All rows are made from the same 6 directions, up to rounding. Whole rows:
[[  8 -46  23  16  11 -32   4  13  37  50   4 -27 -26   8   6  26 -36]
 [ 12 -35  13  20 -27   1  -7  27   2  29  63  14 -28  25  11  36  34]
 [ 27 -44  -5 -16  29  11 -16  38  15  26  27 -26 -17 -12  37  20 -11]
 [ -5  31  -5  -3  19  -9  10  17 -44 -46  -1  33  40  -7  -6 -19   0]
 [  2 -14  12  26 -11 -28   6  30 -32 -10  31  34   9  21  -9   6  18]
 [ -4   7   0  -4 -13   3   7   0   4  -2  17  14   0  13   2   9   2]
 [ 13 -48 -24  -9 -35   2 -16  -2  19   9   2 -14 -26  28   6  -6  16]
 [-35  62  27  41 -15 -20  18 -46 -30 -22 -44  24  24  -9 -54 -25  16]
 [ 23 -59 -22  11  -9  -6 -35  13 -19  -3 -24 -26 -15  -1  -3 -32  35]
 [ -3  17  -6 -36  25 -11  27  18  15 -16  15  18  24  11  21  14 -58]]

Rows cut short, each followed by the rest of it:
[-26  80  14  -5   7  12  28 -14 -20 -31  14  43  35  -8 -10]
[ 8 -5]
[-25  49  30  27  -3  15   3 -59  16  25 -41 -22 -11 -31 -30]
[0 8]
[ -1 -10  11   9  -9 -25  15  23  -4   0  34  27   4  27   0]
[18 -8]
[-10  -1  18  10 -13 -12  12 -19  32  29  -1  -7 -17  12  -8]
[ 18 -19]
[ 16 -20 -23  -2 -17  20 -24  17 -31 -20  17   9  -2   3   6]
[-15  51]
[-20  10   8  30 -66  -5   3 -41   3   5  -2  18 -19  32 -36]
[-3 42]
[  7 -15 -10 -17 -18  -2  10  30   2  -7  55  31   0  35  20]
[23 -1]
[  0   4  36  22  36 -14   9  16   5  31  11  -8  -1 -21   3]
[ 27 -22]
[  9   9 -30 -52  30  25   0   7  15 -18  -9 -13  14 -14  31]
[ -7 -34]
[  8 -12  12   8   3 -14  10  45 -19  -2  60  34   7  19  14]
[28  4]
[-18  25  22  -1 -14 -18  36  -2  25  11  37  32   3  31   0]
[ 37 -34]
[ -3  -2  24  23  -3  -7   3  -1   7  26  14  -1 -13   0  -6]
[20  5]
[ -4  15 -12 -20 -19  52 -16 -49  43  26 -19 -37 -31 -17   7]
[ 4 15]
[ 14 -47 -32 -17 -34 -29   4  39 -16 -33  36  38   8  58   9]
[-8  4]
[ 18 -33  11  19  34  -3 -23  19  -7  25 -15 -36 -12 -32   6]
[-3  5]
[ -7  31  33  33  13   7   3   9 -27   8  27  18   6 -22  -8]
[20 27]
[ 23 -47 -25 -11  -7   8 -23  24  -5  -2  12 -11 -13   8  17]
[-8 21]
[ 22 -62 -23   3  21 -39 -21  25 -22 -18 -51 -27   8  -3  -5]
[-46 -12]
[-24  50  11  11  17 -19  17 -33 -16 -26 -58   4  31 -20 -33]
[-31 -22]
[  8  -5 -29 -47  32   1   4   6  18 -20 -30 -19  17  -7  22]
[-18 -52]
[-15  45  11   4  12  -6  19  -1 -24 -26   2  30  29  -6 -11]
[-2 -7]
[ -7 -23  -4   3 -21 -51  19  -1   9 -12 -17  14   8  41 -17]
[-12 -34]
[  2   3  39  46  52  -3 -19 -11  -9  38 -50 -51  -8 -65 -18]
[-8  4]
[  8  12 -10 -13  18  39 -18  -5  -3   1  -6 -20  -3 -33  14]
[-4 18]
[-23  36  25  37 -32  10   0 -50   2  17 -19  -1 -15  -8 -36]
[ 0 36]
[ 16   9 -17 -23   8  60 -23  15 -10  -1  39  -3  -8 -25  32]
[13 41]
[  7 -21 -18 -34   3  -3   7   9  32   4   6  -8  -4  18  23]
[  8 -39]
[ 25 -57  -9 -14  25 -24  -4  48   8   9  18 -11  -3  11  27]
[  9 -32]
[ -2  14 -17 -16  10  29 -17 -39  15   0 -58 -41  -5 -33  -4]
[-29   0]
[ -6  50  12 -12  12  51   3  -5   6  11  41   9  -2 -25  20]
[33 15]
[ -3  22  -8   2 -26  25  -6   0 -29 -23  30  31   5   6  -3]
[-1 49]
[ 12 -43 -13 -24   5 -28  10  27  26   5  11  -3  -3  29  20]
[  9 -46]
[-10  -4  -8  -6 -12 -32  15 -14  10 -15 -31   5  10  24 -15]
[-18 -32]
[ -2  15 -15  -4 -15  17  -8  -6 -24 -26   0  15   9   0  -5]
[-17  32]
[-25  12  28  28 -39 -31  25 -33  25  22  -4  14 -12  32 -31]
[ 16 -12]
[  3 -46  24  44 -16 -58   7  26 -11  16  16  15  -8  33 -19]
[9 1]
[-17  49  20  28 -14  15   4 -17 -31 -11  12  28  10 -11 -22]
[ 2 43]
[-18  49   7  10  14  -9  12 -15 -33 -35 -32  19  34 -18 -24]
[-25  -2]
[  1 -45   0  22 -26 -43  -2  -5   5   7 -27  -8 -12  29 -23]
[-18  -4]
[ -3  35   7   9  18   8   2  19 -47 -30  18  30  28 -18  -3]
[-4 24]
[ -1  18 -19 -54  19  22  15  -7  43   0   1 -11   5  -1  31]
[ 14 -54]
[-21  55  35  13  15  17  16 -28  18  25   2  -2  -2 -26  -7]
[ 27 -11]
[-18  29   9   5   9 -31  23 -12  -9 -22 -30  16  27   4 -22]
[-15 -33]
[-11  10  28  49   5 -34   2  -4 -37  -6 -27   9  14 -11 -37]
[-18  16]
[ -2  10  17  20  -2  -9   8  24 -28  -7  39  34  10   8  -3]
[16 19]
[  9 -27 -22 -20  13 -12  -6   2  10  -8 -36 -24   3   0   6]
[-24 -28]
[ 19 -32  -5   5  24  -6 -17  32 -20  -2   1 -11   2 -13  11]
[-8  7]
[  2 -11 -30 -36 -42   0  15  14  11 -24  45  38   2  56  17]
[11 -5]
[ -1 -20 -24  10 -24 -38  -3   4 -42 -50 -35  22  23  27 -29]
[-51  15]
[ 10  -7  -9  -9 -14  28 -11  14  -4   2  41   9 -12   5  18]
[15 32]
